The rows of a group lie close to one hidden flat surface of 12 dimensions, which may be shifted away from zero. Surfaces can cross.
In the rows, zero is written as 128.
Known rows, each followed by its group:
139,108,152,133,147,147,115,149,85,90,147,114,116,117,113,124,117,133,109,143,124,116,92,174,101 | z511
92,120,127,141,162,156,99,142,134,159,123,99,127,123,109,116,129,146,117,107,122,118,127,110,126 | z52
102,73,70,123,105,172,134,126,112,121,154,119,141,117,154,154,117,133,178,109,71,144,140,107,132 | z877
90,117,138,83,124,122,105,108,143,156,92,157,141,108,150,105,144,122,117,123,103,111,136,120,118 | z511
144,131,134,165,75,92,132,128,148,104,141,145,161,132,146,118,118,115,128,145,132,147,154,147,135 | z52
120,133,96,145,157,175,129,135,118,108,128,110,112,112,133,117,113,141,148,101,108,131,141,126,122 | z877
160,99,128,151,109,131,139,145,105,88,161,106,135,100,128,134,95,116,113,137,93,123,113,178,95 | z877
160,98,184,129,110,122,99,70,133,84,108,135,101,121,126,117,117,157,105,152,136,136,113,150,110 | z834
117,89,129,173,123,136,155,123,167,141,164,113,163,151,76,111,117,133,100,120,76,153,166,117,95 | z511
177,163,125,179,127,143,130,147,121,61,151,141,104,143,123,129,114,142,136,147,148,150,99,174,133 | z511
104,104,138,183,82,92,92,121,163,124,146,133,164,144,141,122,119,151,126,115,152,159,156,153,146 | z52
147,72,169,142,125,100,152,103,124,108,191,96,109,138,80,172,95,165,98,110,155,142,141,183,116 | z877
121,121,150,144,122,126,120,115,142,103,116,149,149,121,136,90,134,141,135,140,106,124,112,159,107 | z52
79,81,103,176,124,144,129,127,154,145,141,122,182,143,121,98,135,158,112,114,62,148,143,108,136 | z52
131,127,94,150,81,123,120,138,120,68,116,101,118,140,179,126,113,165,176,131,109,165,135,146,119 | z834
124,95,155,102,102,111,118,101,110,158,128,152,180,83,139,136,173,123,115,154,132,108,134,106,170 | z52
91,116,102,85,133,128,146,150,137,146,151,111,130,151,112,164,151,164,175,104,130,145,154,153,107 | z877
160,131,99,166,149,189,111,103,104,104,154,160,120,90,139,144,124,122,153,119,151,133,118,108,190 | z877
130,94,116,93,129,148,72,153,92,143,165,125,140,124,102,188,168,121,132,140,176,143,117,143,135 | z877
140,136,135,160,120,125,155,130,141,141,150,148,98,166,117,129,83,109,110,145,109,121,98,90,158 | z877
131,122,61,160,124,140,137,134,172,151,163,123,122,158,102,166,110,146,118,95,115,175,159,102,155 | z511
165,116,145,110,71,92,122,115,93,114,140,123,120,108,162,168,111,104,137,147,170,131,131,116,164 | z834
116,117,189,144,129,114,116,85,139,100,116,122,97,137,127,103,114,170,112,121,156,139,140,136,134 | z877
134,99,125,156,105,132,105,127,143,162,148,134,209,97,112,129,169,130,120,155,117,129,135,109,154 | z877
125,149,111,137,110,147,99,157,151,142,125,143,139,141,121,117,129,77,152,137,124,133,139,115,100 | z877
117,99,114,158,111,144,125,124,116,133,109,114,169,98,156,84,112,109,100,136,51,112,125,85,133 | z834
143,160,142,151,128,109,132,146,144,144,121,148,185,85,120,90,153,99,106,146,118,107,135,147,132 | z52
130,190,140,110,178,150,208,141,111,106,122,108,72,122,106,87,108,122,119,97,102,118,188,103,108 | z511
125,130,164,96,89,90,118,123,122,104,96,109,135,94,160,105,140,141,118,128,127,130,173,146,110 | z511
132,138,166,135,133,141,167,101,125,102,130,153,105,138,125,90,109,113,124,132,113,124,148,109,121 | z511
110,116,163,145,148,161,131,147,107,168,162,117,133,141,89,120,120,85,128,137,135,113,141,62,137 | z511
142,64,149,146,138,132,123,132,107,131,187,86,133,121,71,163,116,134,73,128,132,138,128,144,113 | z52
142,135,138,88,131,123,136,136,97,133,124,128,116,78,142,130,122,96,108,123,124,102,142,128,130 | z511
88,96,141,117,99,95,139,155,69,165,136,89,175,131,165,136,142,107,114,144,121,111,129,69,165 | z834
61,97,141,134,161,114,135,164,117,169,145,88,184,187,90,126,177,162,114,130,131,135,123,117,117 | z834
160,142,110,134,132,143,111,123,128,155,137,104,80,90,114,148,74,71,84,87,149,128,176,81,143 | z834
159,138,120,152,128,144,106,104,152,145,146,132,86,153,97,160,106,121,122,121,173,155,141,83,166 | z834
122,162,128,128,118,135,106,129,151,117,106,173,94,147,151,102,96,90,149,127,130,120,109,141,107 | z511
110,114,143,130,145,135,163,131,142,158,134,117,156,122,91,94,121,97,85,123,77,112,162,108,93 | z52
123,126,116,146,140,154,125,161,127,156,171,115,108,151,92,149,94,88,137,116,140,129,137,105,119 | z511
133,141,107,152,90,107,170,148,134,105,132,137,183,110,152,98,126,111,124,136,71,132,156,141,124 | z52
122,130,103,173,91,128,95,124,166,114,118,119,137,153,142,119,115,136,144,117,133,171,162,111,130 | z834
142,131,134,145,142,126,156,162,111,101,148,88,154,157,75,121,178,171,78,150,115,168,149,142,107 | z52
132,149,104,148,132,188,61,144,123,140,114,134,135,83,137,111,136,78,142,115,150,133,158,84,141 | z877
70,90,115,114,125,96,130,155,81,159,144,108,187,117,150,129,140,81,94,95,126,116,159,128,135 | z834
157,134,91,99,124,115,165,126,131,72,138,155,116,113,143,147,125,151,151,119,98,137,114,227,97 | z511
144,138,78,129,109,150,108,127,128,119,145,181,89,144,156,161,91,98,163,127,136,134,84,132,162 | z511
129,103,184,91,134,92,129,94,133,166,147,164,166,120,96,149,164,98,99,139,177,105,133,143,136 | z834
129,128,69,155,173,194,160,144,129,140,170,132,114,124,102,136,92,103,144,98,87,123,128,98,132 | z877
110,89,136,135,105,94,158,114,155,147,163,91,152,132,103,156,123,173,138,102,131,145,187,134,124 | z877
113,142,155,126,156,144,102,141,128,124,115,105,107,121,110,104,133,132,112,113,142,126,141,142,95 | z877
136,158,102,143,168,144,121,151,140,124,133,111,130,108,99,116,127,107,95,92,133,131,148,173,93 | z834
144,112,143,87,115,114,142,137,120,124,142,115,143,102,123,153,138,126,156,136,133,117,137,168,92 | z52
119,86,141,63,118,131,163,116,99,149,146,100,119,141,104,167,143,131,133,131,119,135,169,82,115 | z52
155,113,91,175,89,144,111,172,131,145,148,90,195,112,116,145,155,139,147,168,100,145,132,97,139 | z52
56,95,136,145,148,133,163,128,119,127,123,136,148,184,141,71,100,99,116,104,68,117,121,123,83 | z834
132,148,107,189,93,118,122,151,164,120,144,133,145,149,133,121,117,132,150,129,136,159,145,127,142 | z52
134,180,144,104,180,136,163,117,141,122,114,159,97,126,101,101,140,131,110,118,132,117,140,143,120 | z511
110,113,101,130,151,127,144,163,68,138,158,130,177,104,140,138,143,82,95,111,126,105,112,145,148 | z834
124,71,114,83,152,149,144,119,105,144,126,80,137,70,116,131,125,147,92,104,55,107,148,125,91 | z834

New rows. What belongs after each?
151,98,138,134,99,104,144,115,184,172,148,109,175,118,78,142,119,109,117,133,110,129,176,114,90 | z834
141,89,101,185,138,151,100,153,137,138,156,74,168,128,82,138,151,179,94,141,107,158,117,120,125 | z834
142,108,141,136,93,117,126,139,140,118,107,69,156,113,129,115,136,176,134,162,84,137,138,117,93 | z834
101,123,92,118,147,130,126,94,195,157,123,169,124,163,101,137,153,172,111,98,118,159,142,127,141 | z511
173,145,160,122,133,142,137,139,99,128,126,109,133,115,90,119,152,106,85,169,131,125,130,78,130 | z52
154,116,142,117,78,137,169,105,133,119,111,156,159,125,140,106,123,86,163,179,67,120,136,71,103 | z52
158,123,98,112,126,138,155,141,113,132,151,100,121,116,116,172,129,146,155,141,116,127,124,119,137 | z834
114,28,114,118,58,143,86,97,99,109,166,123,136,123,153,178,99,116,160,116,125,161,156,120,128 | z877
158,108,78,142,99,107,111,125,148,104,128,113,126,96,137,138,103,146,70,106,86,156,149,172,122 | z511
158,135,156,113,149,133,123,128,107,95,101,90,89,86,123,102,109,133,91,125,114,111,124,153,85 | z834
139,152,121,149,137,170,132,112,144,80,127,193,102,155,139,105,111,115,175,135,123,132,91,155,115 | z877
72,82,123,107,150,137,150,147,92,150,122,87,168,125,136,112,145,144,114,121,60,108,126,104,113 | z834
128,94,160,142,87,111,125,88,127,104,129,156,132,110,165,102,82,90,123,131,105,114,130,141,119 | z52
90,107,86,110,116,131,78,164,155,195,136,122,163,125,121,152,142,112,141,113,119,123,134,123,117 | z511
128,145,77,176,130,146,138,158,143,127,151,129,136,111,145,118,85,110,151,103,98,121,125,150,131 | z52
120,104,160,123,126,113,155,119,118,145,135,136,161,142,120,121,139,121,125,159,111,107,106,105,129 | z834
172,113,110,166,69,126,127,120,173,145,119,107,177,82,131,107,105,107,121,152,68,131,165,82,117 | z834
123,80,112,112,121,152,88,148,85,120,154,87,129,102,122,166,134,135,125,115,136,140,137,142,118 | z877
119,91,157,183,67,106,101,108,118,78,123,112,114,167,169,100,70,110,112,131,126,154,135,121,114 | z834
119,149,87,101,154,156,128,190,61,98,113,64,90,93,160,128,124,161,132,113,88,117,114,138,121 | z877
82,78,96,114,142,136,96,130,81,135,142,98,145,122,144,160,162,167,107,91,142,150,136,127,166 | z834
167,97,111,189,73,133,118,110,164,124,145,133,162,120,126,125,90,102,117,142,89,150,143,105,127 | z834
166,118,99,127,106,163,127,112,99,94,106,93,75,79,170,130,78,144,128,125,78,127,127,80,139 | z834
138,126,102,85,86,100,171,124,89,120,156,147,137,126,157,181,160,135,142,131,147,149,163,102,202 | z52
131,92,102,175,139,157,134,133,129,116,171,73,129,104,104,140,91,144,125,86,108,146,174,142,106 | z877
85,125,123,129,136,109,106,155,135,116,130,88,126,126,138,122,124,174,135,85,135,141,155,189,96 | z52
162,143,148,133,104,104,161,102,125,116,134,145,137,74,152,121,112,114,140,132,138,105,147,139,155 | z877
97,121,137,91,138,131,128,135,134,123,112,113,124,115,142,119,138,155,179,115,112,115,133,168,78 | z52
113,129,105,172,111,108,100,158,127,136,151,97,141,88,156,126,94,118,105,83,133,126,154,160,148 | z52
114,38,96,124,80,126,118,102,111,100,151,99,150,121,154,164,114,164,139,111,95,163,151,146,123 | z834
87,67,112,161,133,186,120,86,156,143,125,162,131,153,143,105,89,134,171,125,58,116,92,85,124 | z52
114,104,119,179,121,132,134,121,153,129,154,148,150,114,134,95,73,98,107,105,81,116,131,151,118 | z52
156,117,130,123,130,140,164,117,102,66,164,127,63,126,137,145,54,109,146,102,119,123,124,182,92 | z877
143,158,140,165,97,121,80,161,103,85,107,75,109,125,150,116,140,167,114,148,164,165,142,116,149 | z52
119,137,157,110,148,107,138,135,115,131,130,123,127,130,112,118,130,104,105,115,151,112,136,156,101 | z834
131,55,94,142,100,129,145,95,134,136,161,161,199,89,138,131,112,72,104,111,67,121,148,144,119 | z834
143,88,102,148,114,157,101,110,113,102,107,106,139,66,161,103,109,135,90,117,60,129,142,114,124 | z834
133,69,120,121,108,136,146,91,139,113,149,136,125,149,122,166,123,172,164,137,101,150,122,129,123 | z834
115,142,54,118,118,131,154,153,148,180,148,124,155,116,128,160,124,84,153,88,116,140,188,97,141 | z834
154,91,103,135,141,137,155,160,132,155,159,72,191,85,80,141,148,146,106,143,65,117,130,139,88 | z834
123,112,129,106,158,174,103,121,88,103,122,105,130,55,140,112,135,125,131,94,123,111,153,152,105 | z877
117,164,143,177,129,145,89,167,155,169,113,108,140,127,107,72,111,74,97,135,123,122,154,69,112 | z511
101,131,96,124,154,140,124,143,129,168,146,137,153,112,127,143,155,144,137,109,130,120,131,115,173 | z52
160,115,131,190,167,181,139,74,149,121,162,177,145,98,97,115,112,112,124,121,131,116,120,122,165 | z877
141,115,133,132,163,140,167,146,123,119,162,86,100,161,75,154,112,157,126,131,119,134,108,152,87 | z834
158,90,136,144,95,133,156,112,112,90,153,134,138,146,117,137,116,123,122,161,94,147,124,115,123 | z52
123,153,94,96,133,125,113,218,68,134,126,34,97,114,146,153,135,166,108,130,116,128,117,113,138 | z877
171,134,129,221,74,133,85,129,160,121,119,101,143,137,128,111,98,128,110,167,123,163,129,68,148 | z834
107,137,119,131,106,123,115,140,143,159,120,111,127,120,144,122,110,113,144,106,128,129,170,91,132 | z52
144,151,136,148,162,144,163,127,117,122,142,154,83,147,117,125,109,147,110,144,116,111,69,115,170 | z877
110,116,100,116,152,120,180,182,102,194,165,108,215,124,99,146,174,104,123,145,92,93,114,102,138 | z834
148,143,139,120,113,116,147,154,130,92,106,70,108,128,131,112,113,159,152,138,105,136,133,160,66 | z834
90,68,130,144,121,165,69,108,119,155,131,104,148,114,125,130,140,149,112,112,131,148,162,67,158 | z877
84,132,117,140,103,150,131,152,131,118,132,128,118,182,149,122,116,133,209,129,122,149,145,99,120 | z511
113,107,102,121,76,94,91,167,164,179,150,92,162,126,114,159,115,93,129,106,125,144,182,136,89 | z511
108,112,92,119,110,145,145,112,145,150,119,121,117,116,144,122,87,101,135,93,81,131,176,73,122 | z834
115,114,146,142,175,157,151,114,131,102,143,111,85,136,96,106,83,138,115,92,110,129,138,162,85 | z877
126,125,125,100,176,138,169,159,110,204,153,97,161,107,71,147,153,103,95,130,107,85,131,92,127 | z834
120,52,103,70,103,127,142,91,114,158,128,108,163,71,145,160,138,142,129,117,70,118,161,94,133 | z834
174,146,101,129,98,125,154,132,140,89,126,129,127,107,147,133,112,126,171,139,101,136,130,164,102 | z834
133,69,130,175,89,162,69,121,106,105,123,111,156,98,153,97,96,96,99,144,85,136,130,97,122 | z877
144,137,99,169,86,133,157,122,150,115,142,140,139,137,137,122,110,125,144,132,100,161,167,85,161 | z511
131,119,130,138,105,123,110,124,156,142,148,143,164,129,113,146,152,129,155,139,156,143,147,131,137 | z877
168,122,113,127,147,149,125,152,86,106,137,67,110,94,117,158,139,175,113,142,120,128,103,134,131 | z834
88,80,105,141,150,155,81,163,119,176,127,54,168,46,141,111,110,133,108,90,67,86,134,126,104 | z52
171,151,132,172,121,127,131,177,141,87,141,95,176,126,96,110,151,143,128,166,112,143,120,195,66 | z52
120,106,136,131,100,128,75,121,94,114,99,73,108,115,164,132,135,180,112,138,141,153,136,76,166 | z834
93,92,145,135,135,150,95,107,168,143,113,144,157,113,139,102,125,143,180,128,96,96,101,159,82 | z52
142,79,121,142,65,123,104,137,150,131,144,100,189,111,142,152,126,132,198,160,107,129,129,142,89 | z52
